There are 4 nested groupings, the coarsest first. Each group lies inside one group of the grouping before and may be the whole of it. The rows also spread widely along 9 directions, which tell nothing about the answers.
Known rows, each followed by its group in each grouping:
[  4  -3  16  -3   9 -18  -3 -21 -25   1  -8  -7  23 -23   2  17  -2  11] | rasef Z286 Z825 vuz
[ 15 -15   2 -10  16   3  11  20  -5  -3   9  -6 -11   9   1  -3   6  -9] | tavep Z566 Z469 ruba
[ 24  -8  -2  24   3  -4 -38  10 -13 -17  17   8  -1 -32  -9 -28 -18  12] | tavep Z566 Z903 didif
[  5  -8   8 -21   3 -13  21  -3 -25  13  -4  -6  -4   9   2  17   6   6] | rasef Z286 Z177 Mub
[ 15  12 -10 -22 -11  -3  -7  -5  -1   8   5  -4   7  -8   5   2 -11  22] | tavep Z334 Z302 Pumev
[-12   3 -11   5  13  11  19  -4   4  -5  -7   4  19  -1  10  10  10  -3] | rasef Z611 Z864 ked
[ -2 -22   1  14  11   0   4   2  15 -16 -22 -21  -5   0   5  -1  25 -17] | tavep Z20 Z186 miza
[ 10   0   5   0   1   1 -32  11  -8  -8  25  13   5 -14   1 -22 -24   7] | rasef Z286 Z81 gufig
[-13  17   0  -4 -24 -16   6 -41  -5  23 -23 -16   5   2   6  33   4   7] | tavep Z20 Z960 foz
[ 37 -10  -3   3  25 -22 -17  -2 -15 -26  -7   4  12 -27   5  -2   1   7] | rasef Z286 Z177 fanag
[  8  -6 -10  -4   9  -2   1   8  12  -5   5  14 -12  18  20  -3   1 -20] | tavep Z566 Z367 Nela
[-10 -16   1  26  12  -9 -22 -18  -8 -11  -3  20   5 -28  18 -26  -2   8] | tavep Z334 Z738 rolub
[-24 -13  -1   2  -6  15  -3 -14  13  -1  -4  -8  20 -16  11  -2   5  16] | tavep Z566 Z367 numik
[  9  13 -13  34   7   6   2   2  -9  -8   1  14  12 -14 -12  -2  -5  -2] | rasef Z328 Z865 toz
[-16  25  -3  10  -3  -1  16 -18  -8  16   0  19   3  15   9  23  -3 -18] | rasef Z980 Z211 detor
[ -8  14  -2  21 -20  12 -10 -11  16   2 -11 -24   8  -4 -20   7   8  -2] | tavep Z334 Z945 gafam
[ 30  -4 -25   8   0 -23 -13  -3  -7 -17 -21   7 -15  -3  12  -2   3  -3] | rasef Z611 Z497 Vavup
[-39  -1  12  14   7  22   6   4 -16  12  25  19  15  -3   3 -15 -13   1] | rasef Z611 Z864 veli
[ -2  -2  13  -4  -1  -1  13  10 -18  15  12  -5 -10  12  -8   1  -2  -7] | tavep Z20 Z859 mozi
[-12  25   1  25 -17  -1  -8  -4 -20  19  16  17  -6  11  -9  -1 -23 -14] | rasef Z611 Z497 Zad
[ -6 -10 -19  13   4   6  -5 -11   8 -14 -15   4  21 -34  11 -15  11  29] | tavep Z334 Z302 Rol
[-12  -8 -10  -1 -10   4 -23 -16   3  -8  -4   8   9 -22  17 -10  -9  21] | rasef Z980 Z23 per
[ 10   9 -36  -3  -3  11   5   4  31 -10  -2  18  -3  14  20   3   4  -8] | tavep Z566 Z903 fesip
[ 36  -7  -6   3  15  -4  -4  29 -11 -15   8  -1 -15   3 -12  -5  -2 -11] | rasef Z980 Z23 naker
[ 18  -1   7 -25   2  -2  28  16 -32  17   5 -19  -1   9 -15  18   1  13] | rasef Z611 Z31 kedo
[ 30  -8   3  21  -5 -25 -19 -10 -19 -15 -25 -25  -5 -20 -21   8  11   3] | rasef Z286 Z177 Mub
[-22  -3  -8  41  10  22 -11   5  14 -21   2   8  13  -7  -3 -19   4 -18] | rasef Z611 Z864 ked
[ 19  -9  -5 -22  15 -12   0  -2  -2  -6   0   7   0   0  28   7   1   2] | tavep Z566 Z903 didif
[-24   2  -6   4 -14   7   8  -9  -7  19   4   9   0  -6   7  -7  -5  18] | tavep Z20 Z186 miza
[ 14   1 -13 -22   9  18  19  16  15 -12  -4 -18  24  -4  -5  15  13  13] | rasef Z286 Z81 gufig
[ 11   7 -26 -20 -24   6  32   8 -20  22  -4  -4  -7  -1 -18  10   4  41] | rasef Z286 Z177 fanag
[-15   4  -5  10 -17  10  -7 -10 -12  10   5  10   8 -14  -1 -11 -16  22] | rasef Z328 Z865 toz
[ 22   7 -12 -14   4  19   8  19   8  -8  11 -13  22  -6 -16   6  -1  14] | rasef Z286 Z177 fanag
[-15  -9  -4   7  20   7   9  -9  -2  -4   1  12  28 -26  17  -5   4  19] | tavep Z20 Z960 foz
[ 15   4 -19  12  12 -17 -10 -12 -10 -14  -9  20   6 -15  18  -2  -4   1] | rasef Z611 Z864 ked
[-10 -17 -16 -24 -12  19   7   7   9   0  -4 -10   3   3  12  -9   5  22] | rasef Z611 Z497 Vavup
[-17  -5 -14  -1   3  11   9   3  10   4  12  29 -10  17  26 -10  -2 -10] | tavep Z566 Z903 fesip
[ 26   0 -13   0  -1 -13   8  11 -22  -2  -8  -1 -13  -6 -12   3   5  12] | rasef Z286 Z81 gufig
[  5   1 -22   0  -2   8 -12  -4   0 -11   2  12  20 -32   7  -8  -9  32] | rasef Z980 Z23 per

New rows, each followed by its group in each grouping:
[-11 -15   8 -16  -7  -6  14  -9 -15  13 -14  -8 -16  17  12   7   6   0] | rasef Z328 Z865 toz
[-26   5   0   3 -20   0  -4 -17  -7  15  -2   2  -9  14   8   1  -7  -4] | rasef Z611 Z864 ked
[-16  -6  12 -12 -18  -1  -5  -6 -12  17   5  -4 -19  18   7   0  -6  -6] | rasef Z980 Z211 detor
[-17   7  17 -12 -14   3 -20  -6   0  14  23   7   0  17   6  -2 -24 -14] | rasef Z286 Z825 vuz
[  7  12 -15  30 -24   5 -28  -1   1  -8   0  -1  -7 -13 -19 -12 -10   3] | rasef Z980 Z211 detor
[  3  23 -21  11  -2  -6   1 -19   6   1  -5  19  16 -10  13  12  -5   0] | tavep Z20 Z859 mozi
[-31 -10  -1  14  -8  15  23   4 -11  12  -1   8 -18  14  -4  -6  11  -4] | rasef Z980 Z211 detor
[-28  -4  -2   5 -11   7  12 -24  13   4 -23 -18  14  -6   6  14  17   5] | tavep Z20 Z859 mozi
[ 16  31 -15  12   6 -14  -1 -14  -5   6   9  30   9  -3  12   8 -14  -6] | tavep Z334 Z738 rolub
[-13 -10 -13   1   4  19  -4   2  27 -20  -8   0  14  -4  13  -8  11   1] | rasef Z286 Z81 gufig
[ 19 -10  -1 -22   7 -24  15  -9  -6   4 -21 -11 -19  19  17  17  18 -10] | tavep Z334 Z738 rolub
[ 28  -2 -17 -10  14  -4  -1  19  -4  -6  17  17   0  -6   9 -13 -10  11] | tavep Z20 Z960 foz
[-14  -6  17   4  -7 -15  -9 -32  -8   8 -18 -18   6  -8   8  14   6   1] | tavep Z20 Z960 foz
[ -3  23 -10   2   8  10  27   3  -1  13  10  13  17   5  -1  12   1   1] | tavep Z334 Z302 Rol
[  0  -3  25  24  -8 -12 -15  -1 -19   0  -6 -20 -17   7 -24   3   3 -24] | rasef Z286 Z81 gufig
[-13 -12 -10  11   6   4 -13 -14  -4  -7  -3  16  22 -43  17 -23  -1  37] | tavep Z334 Z945 gafam
[ 16  12  -5 -29  -2 -20  10 -12 -19  10  -4   6   6   0  15  22  -5  15] | rasef Z286 Z81 gufig
[-11 -16   7 -23   4  13  17  18  -4  13  15  -2 -12  17   7 -14   2   5] | tavep Z334 Z302 Pumev
[ -6 -21  -8  -5  19   7  20  23 -15  -2  12  20 -14  12  14 -21   3  -1] | rasef Z611 Z864 ked
[-19  25  11  13 -18   5  -4  -8  -2  16  10   3  -3  21 -10  12 -12 -23] | rasef Z286 Z81 gufig
[-39  -6 -23  18 -16  15   6 -18  12   7  -7  24  -9  -1  20 -15   5   8] | tavep Z566 Z469 ruba
[  3 -16   5 -10  25   2  33  24 -31   7  14  13   1  -1  -3  -4   6   9] | rasef Z286 Z825 vuz
[-23 -17   6   9  -3  -2   7  -9 -21  14  -4   7 -11 -11   5 -15   7  17] | tavep Z334 Z945 gafam
[ 28  -4 -27 -16  -5  14   3  20  10 -15  -7 -27   7  -8 -13  -1   9  22] | rasef Z611 Z864 ked
[-36  -4   0  -2  -7  21  -2  -2  -1  10  16  11   7   4  12 -16 -12   6] | rasef Z611 Z864 ked
[ 18 -26 -17   0   8  -3  10   5   6 -20 -29 -22   0 -19   1  -2  28  14] | tavep Z20 Z859 mozi
[-12  -9   4   6 -19   8 -18   2  -9   4   6 -13  -8  -2 -10 -17  -8   8] | rasef Z611 Z864 ked
[ 10   0 -15   3   0  -7   4   7 -25   5  10  25  -3 -13  -2 -12 -11  21] | rasef Z286 Z825 vuz
[  3  -6  -7   3  30   7  -5   7  18 -18  12  21  13  -1  25 -15   0 -15] | tavep Z334 Z738 rolub
[-12  29   4  11  -1  -4  -1 -24   1  11   7  13  22   0   9  20 -13 -15] | tavep Z20 Z859 mozi
[-15  -4   6  15  -2 -13 -38 -25  12  -8  -6  15  -9   3  29 -17  -8 -22] | tavep Z334 Z302 Pumev
[  4  28 -27  25   2  17   8   7   7   0  21  29  15  -9  -6  -3 -13   1] | tavep Z566 Z469 ruba
[ -9 -13  10 -10  -4  15  35  18 -27  18   3 -21  -8   6 -22   6  13  14] | rasef Z980 Z211 detor
[  0  28  -9  16  -8  -8   1 -21 -14   7  -6   3  16  -7  -6  21  -8   1] | rasef Z611 Z864 ked
[-13  17   0  -1 -28  -5 -11 -27  -3  20  -4  -5   4  -2   1   7  -9  13] | tavep Z334 Z302 Rol
[ 12  25  -2  21   1  -3 -27 -13  19 -12  -1  -4  19  -5  -2   7  -6 -20] | tavep Z334 Z302 Rol
[ 17  35  -4  -9  -4 -11  -9  -2   2  15  25  22  -8  29  11   8 -25 -26] | tavep Z334 Z738 rolub
[ -8  -8  -2   8 -14  25 -14  13  26 -12   0 -23   4   6 -19  -9   4  -9] | rasef Z286 Z825 vuz
[  4   9 -12  12 -14  14  -3  -5  29  -9 -14 -29   5   5 -14  15  14 -14] | tavep Z566 Z469 ruba
[  2   6  -5   5  12  -2  15  -4  -8  -5  -7   6  19 -12   3  14   7   5] | rasef Z286 Z81 gufig
[  1  18 -10 -24 -11  15  27   8   4  19   5  -5   2  28  -1  22  -3  -2] | rasef Z328 Z865 toz
[-31  -7  21  18  -3  15  -3   8 -14  10  18   5 -11   9 -10 -12  -8 -15] | rasef Z980 Z23 per
[ 17 -10  18 -28  17 -24  -5  -3 -16   6   9   1  -7   9  22   6  -8  -9] | tavep Z20 Z960 foz
[  0   9 -14  -1   6 -12  25 -10 -21  10  -9  21  -2   9  16  17   2   1] | rasef Z611 Z31 kedo
[ 11   7  19   3   5 -21 -26 -16 -18   3   7  -1  10 -15   4   0 -14   0] | tavep Z334 Z302 Rol
[ -1   7   9  24   3   1 -29  -9   3  -9   8   1  12 -16  -2 -13 -10  -7] | tavep Z334 Z302 Pumev
[ -3  11  -9   4 -16   2   0 -15  15  -4 -22 -20   7   5  -6  21  12  -5] | rasef Z286 Z81 gufig
[-16   0 -32 -14 -18  14  11 -17  12   2 -19   1  21 -13  19   6   6  35] | rasef Z611 Z497 Vavup
[ 23 -15  -3   6  25 -22 -13   0  -5 -25 -15   0 -10   3  17  -2   9 -24] | rasef Z611 Z864 ked
[-12 -15   7  19   8   7   5   8 -29  -1   5  -1   7 -20 -12 -13   2  15] | rasef Z611 Z864 veli
[ 15  21  -7 -16  -6  -2 -17   3  16   3  21  10  -1  19  13   2 -22 -19] | tavep Z20 Z859 mozi
[  9 -18  -8 -22  20  -5  26   5  -3   0 -11   1  -7   5  20   3  22   6] | tavep Z334 Z945 gafam
[ 24  -8  -4   0  19 -16   9   2 -21 -10 -12  -1   0 -12   3  13   8   3] | rasef Z980 Z23 naker
[  4   4 -15 -34 -18  10   9   8  24  12   4 -10 -18  35   9   3   2  -4] | tavep Z334 Z738 rolub
[ -7   6  -4  16  -9   1  -4   4 -17  12  14  25 -18  11  -1 -15 -17  -8] | rasef Z328 Z865 toz
[ 10  18  14  31  -2 -20 -21  -8 -27   9  11   9  -5  -8 -15  -5 -16 -11] | tavep Z334 Z302 Rol
[ 34  -9   7 -29   9 -23   5  -3 -25  -1  -9 -19   2  -5   1  19   4  13] | rasef Z286 Z177 fanag
[ -8   9 -35  -9 -23  13   4 -11  40   1 -16  -1  -8  21  17   2  11  -1] | tavep Z334 Z738 rolub
[ 12   9 -29 -12   5  11  -4  -4  23 -13  -1   6  34 -25  15  -3   0  29] | tavep Z334 Z302 Rol
[-16  -5   5  -6 -20  10   6   8  -8  17   9  -4 -16  19 -12  -5  -5  -1] | rasef Z286 Z825 vuz
[ -3 -22 -20   4 -10   9  -2   4  12 -14 -18  -7 -18   0   6 -14  17   5] | rasef Z980 Z211 detor
[  9  -1  10  -4  32 -11 -14  -4  13 -14  10  17   7  12  32  -2  -5 -34] | tavep Z334 Z738 rolub
[-26   1  20  15 -16  10  -7  -7   6  12   0 -20  -9  16 -12  -3   3 -19] | tavep Z334 Z302 Pumev
[ 19   5 -21 -15   2 -21  23  -8 -14  11 -17   9 -11   4  14  13  12  13] | tavep Z334 Z302 Rol
[  8  -3   1 -12  12 -11  11  -7   0   0 -12  -7   3   5  13  13  13  -4] | tavep Z334 Z302 Rol
[ 12  11 -22 -19   5   5  14  -2  30  -6  -9  -7  16   7  18  20   9  -3] | tavep Z20 Z186 miza
[  9  -1 -10  -1 -10 -13 -17 -26  18 -16 -33 -20   7  -4   9  19  12  -5] | rasef Z286 Z825 vuz
[ 26   3  -7  -1  20   7  -2  22 -10 -14  18  -1  21 -16  -9  -6  -8   8] | rasef Z611 Z864 ked
[ -4  -6  11  13  -6 -11 -26 -19  -5  -2  -5  -9   4 -17   2  -5  -5   4] | tavep Z20 Z960 foz
[  9   4 -28   4  11  17  -2  17  18 -17  14  28  14  -5   8 -15  -7   1] | rasef Z286 Z825 vuz
[  3   8  -3 -39 -19   1   1   3  12  19  10  -7 -15  33  12   5  -8  -3] | tavep Z334 Z302 Rol
[  5   6 -11  19  20  15   2  11  -4 -14  13  17  27 -25  -5  -3  -7   8] | rasef Z980 Z23 naker
[ -9  -4 -24 -25  -1  12  42   1  10  10 -17   5  -5  26  21  15  17   5] | rasef Z328 Z865 toz
[ -7  -1   3  13  -9   2   7   2 -19  14   7  -3  -4  -8 -15  -6  -3   9] | tavep Z20 Z859 mozi
[  3  16  11  -8   8   0  -3  -1  -9   5  16   4  20   8   7  13 -16 -12] | rasef Z611 Z497 Vavup
[-18  20  -2 -12  -4  22  12   5   2  22  33  15  21   4   4   1 -21  11] | tavep Z20 Z960 foz
[ 10 -12   1  24   4   6  -4  10 -12  -9   1 -14   0 -24 -23 -11   6   9] | tavep Z566 Z469 ruba
[ 11 -15 -10   7  -8 -16 -13 -11  -6  -6 -19  -8 -11 -16   5  -8   7  14] | tavep Z20 Z960 foz
[-13 -20   6 -16   9  -4  16  -3 -14  10  -4   2  -5   0  18  -8  11  15] | tavep Z334 Z302 Rol
[-21   8  -1  -6 -17  -7  -8 -36  15   4 -25 -15   5  16  20  24   5 -15] | rasef Z611 Z864 ked
[  6 -18  10 -17  14 -20  -3  -8  -1  -2  -8  -2 -12  12  28   3   6 -15] | tavep Z20 Z960 foz
[  0  -8   6  -2   5  -8   9 -18 -11  -3 -21 -18  19 -14   0  22  15  11] | rasef Z286 Z177 Mub
[-20  14 -11   4   1  18  13 -19  17   4  -5   1  35 -14   9  11   6  14] | tavep Z334 Z738 rolub
[ 43  -8 -10   4  10 -35 -15   3 -28 -14 -13   3 -17  -7   7  -2  -2  -4] | rasef Z611 Z497 Zad
[-12  -8   6  -5   9  -9  18  -6 -14   6 -11   1 -12  22  16  12  12 -19] | rasef Z611 Z864 veli
[ -2   0 -21  11   5  18  10   5  19 -18 -15 -10  15  -1  -2   6  18  -5] | rasef Z611 Z864 veli
[ -1 -22  -1   5  -4  -6 -26 -13  18 -18 -17 -11  -9  -2  19  -7   9 -11] | tavep Z566 Z903 fesip
[ -9  10   3  19 -23  -1 -14  -1 -17  17  12  14 -22  14  -9 -12 -21  -9] | rasef Z328 Z865 toz
[ 13  -1  -6   4 -16  -9  -6   1  -4  -1 -18 -22 -17  15  -8   8   6 -13] | rasef Z611 Z497 Zad
[  6 -18   1   8  10  -5 -22   9  -3 -13  12  15  -9 -10  13 -30  -9  -4] | tavep Z20 Z859 mozi
[-11   7 -16 -13 -16   5  -2 -20  10   2 -13  -6  13   0  15  12   1  12] | rasef Z611 Z864 veli
[ 15  -1 -33 -15   1   7  11   1  15 -10  -9   0  19 -20  12   2   8  30] | tavep Z20 Z859 mozi
[ 15   8 -31 -11  -2  11  14  19  -2  -1   9  17  -3  -1  -1  -2  -4  17] | rasef Z980 Z23 per
[  2   8 -19  -4 -13  22 -27   0  31  -9  15   0  23 -18   6 -20 -15  20] | tavep Z334 Z738 rolub
[ 33  24  -7  -9   7 -10 -14   9  -1   1  25  14   5   5   4   4 -24  -9] | tavep Z20 Z960 foz
[  3 -12   7  -2   6 -28  12  -8 -36  14  -9  19 -32  19  19   2   0 -12] | rasef Z328 Z865 toz
[  0 -17  17  13  -2   2 -46   3   8 -14   8 -14  -7 -10  -2 -30  -6  -8] | tavep Z334 Z945 gafam
[ -7  19 -10  -4 -27  11  -2   3 -14  20  18   9   4  -7 -14  -5 -21  28] | rasef Z286 Z81 gufig
[ 16   6 -24  -2   2  21  -9  27  26 -16  22  15  -1  17  -1 -14 -10 -14] | rasef Z286 Z177 Mub
[ -9 -12  -1 -15  16   6  38  -4  -7   6 -16 -14  21 -12   6  14  26  24] | tavep Z334 Z302 Rol
[ 33   6  -7 -13   6  -5 -11   8   7 -14  -2 -14   4   4   0  17  -2 -10] | rasef Z980 Z23 naker
[  6  15   9 -16  -2 -18 -17 -13 -19  17  20  19   3  -1  18  -3 -25   5] | tavep Z334 Z302 Rol
[ 10  -6   0  -2  17  12   4  34  -5  -5  30  18  -4  13  -5 -17 -11 -13] | rasef Z286 Z825 vuz
[-18 -12   9   6   3   9  -2 -13   4 -11 -16 -19  25 -20   0   6  14  10] | rasef Z286 Z81 gufig
[-17  17  -8   6 -28  -5  -1 -29  -7  23  -7   5   0  -4   3   5  -6  17] | tavep Z334 Z738 rolub
[ -8 -10   6   1   1   9  -8  15  -4   0  15   3 -13  18   1 -17  -8 -13] | rasef Z611 Z31 kedo
[  7  18  -6  12  -8   9  -6   3  -5   4  11  -5  14 -18 -19  -5 -10  18] | tavep Z334 Z302 Pumev
[ -3  -1  -7  29  19  -7  23   4 -37   2   0  31  -3 -17  -4  -1   4   6] | rasef Z980 Z23 per
[  6   4 -14 -13  21  -5  24  -3  -1   3   1  20  14   0  24  12   4   5] | tavep Z20 Z960 foz
[-12   5  -8   1   5   2  -5  -1   1   6  18  36  -6   7  26 -20 -14  -4] | tavep Z334 Z302 Pumev
[ 16  12 -12   9  22  15  -2  27  22 -19  22  21   9  16  -1  -3  -7 -33] | rasef Z286 Z825 vuz
[  7   6 -21 -16 -17   3  17   1 -14  11  -5  -3   5 -13  -8   6   2  40] | rasef Z286 Z81 gufig
[ -6  13  -4 -23 -15 -10 -14 -27  25   7 -11  -5  -2  23  29  15  -2 -15] | tavep Z334 Z302 Rol
[ -8 -33  -5  -3   6   7 -13   6   7 -17  -4   5 -11  -5  21 -26   6   2] | rasef Z980 Z211 detor
[ 41   9  -8  17   4 -12 -17   9  -9 -18   0  -8   5 -14 -23   3  -4  -3] | rasef Z286 Z177 Mub
[  1   2 -16  16 -18  10 -26   2  14 -12   0   1  -9  -1  -2 -15  -6  -6] | rasef Z980 Z211 detor
[  7 -15   3 -20   6  17   7  25  10  -3   9 -21   1   5  -7 -11   9   8] | tavep Z334 Z302 Rol
[-18   1  -1  12 -13  10  25  -6 -23  16 -12 -15   5 -14 -24  15  12  22] | rasef Z980 Z23 per
[ 22  33  -5   5  -3 -15  10   6 -37  19  19  19   0   7 -12  15 -22  -2] | rasef Z611 Z497 Vavup
[-10 -13  -8  -8   1  11   4  -4   5  -1  -1  -3  18 -20  11  -8   3  27] | tavep Z20 Z960 foz
[ 23 -12  16 -12  18 -17 -11  -4 -12 -15 -11 -28  10  -6   4  14   6  -8] | rasef Z611 Z864 ked
[ 15  -6   9   9  11 -14  -6   2 -18  -2   1  -5   1 -17  -3  -4  -1   3] | tavep Z20 Z186 miza
[-10  -4  18  13  19  13  23  25 -32  16  32  11   9 -13 -16 -14  -8  10] | tavep Z20 Z186 miza
[-25 -12   5   6  -1   1  26   1 -10  18  -7   3 -25  24   2  -4  17 -13] | tavep Z334 Z302 Rol
[  2  19   7  15   6  -6 -10   4  -4   9  21  21 -13  20   2  -5 -14 -31] | tavep Z334 Z945 gafam
[ 23  14 -14  -9   5 -13  -4  -1   0  -7  -1  14   0   6  12  11  -4  -8] | rasef Z286 Z81 gufig
[ 21 -10 -13 -26  -2 -12   7   2  -7  -3 -16 -17 -12   9  10   9   9   7] | rasef Z611 Z864 ked
[-27  -7  -4  19   3  -1  -6 -17  10  -1  -9  21  -6   4  24 -16   6 -12] | tavep Z334 Z302 Rol
[-17 -25   5 -35   0   1  25   0 -19  14  -7 -11  -8  11  18   4  12  16] | rasef Z611 Z864 veli
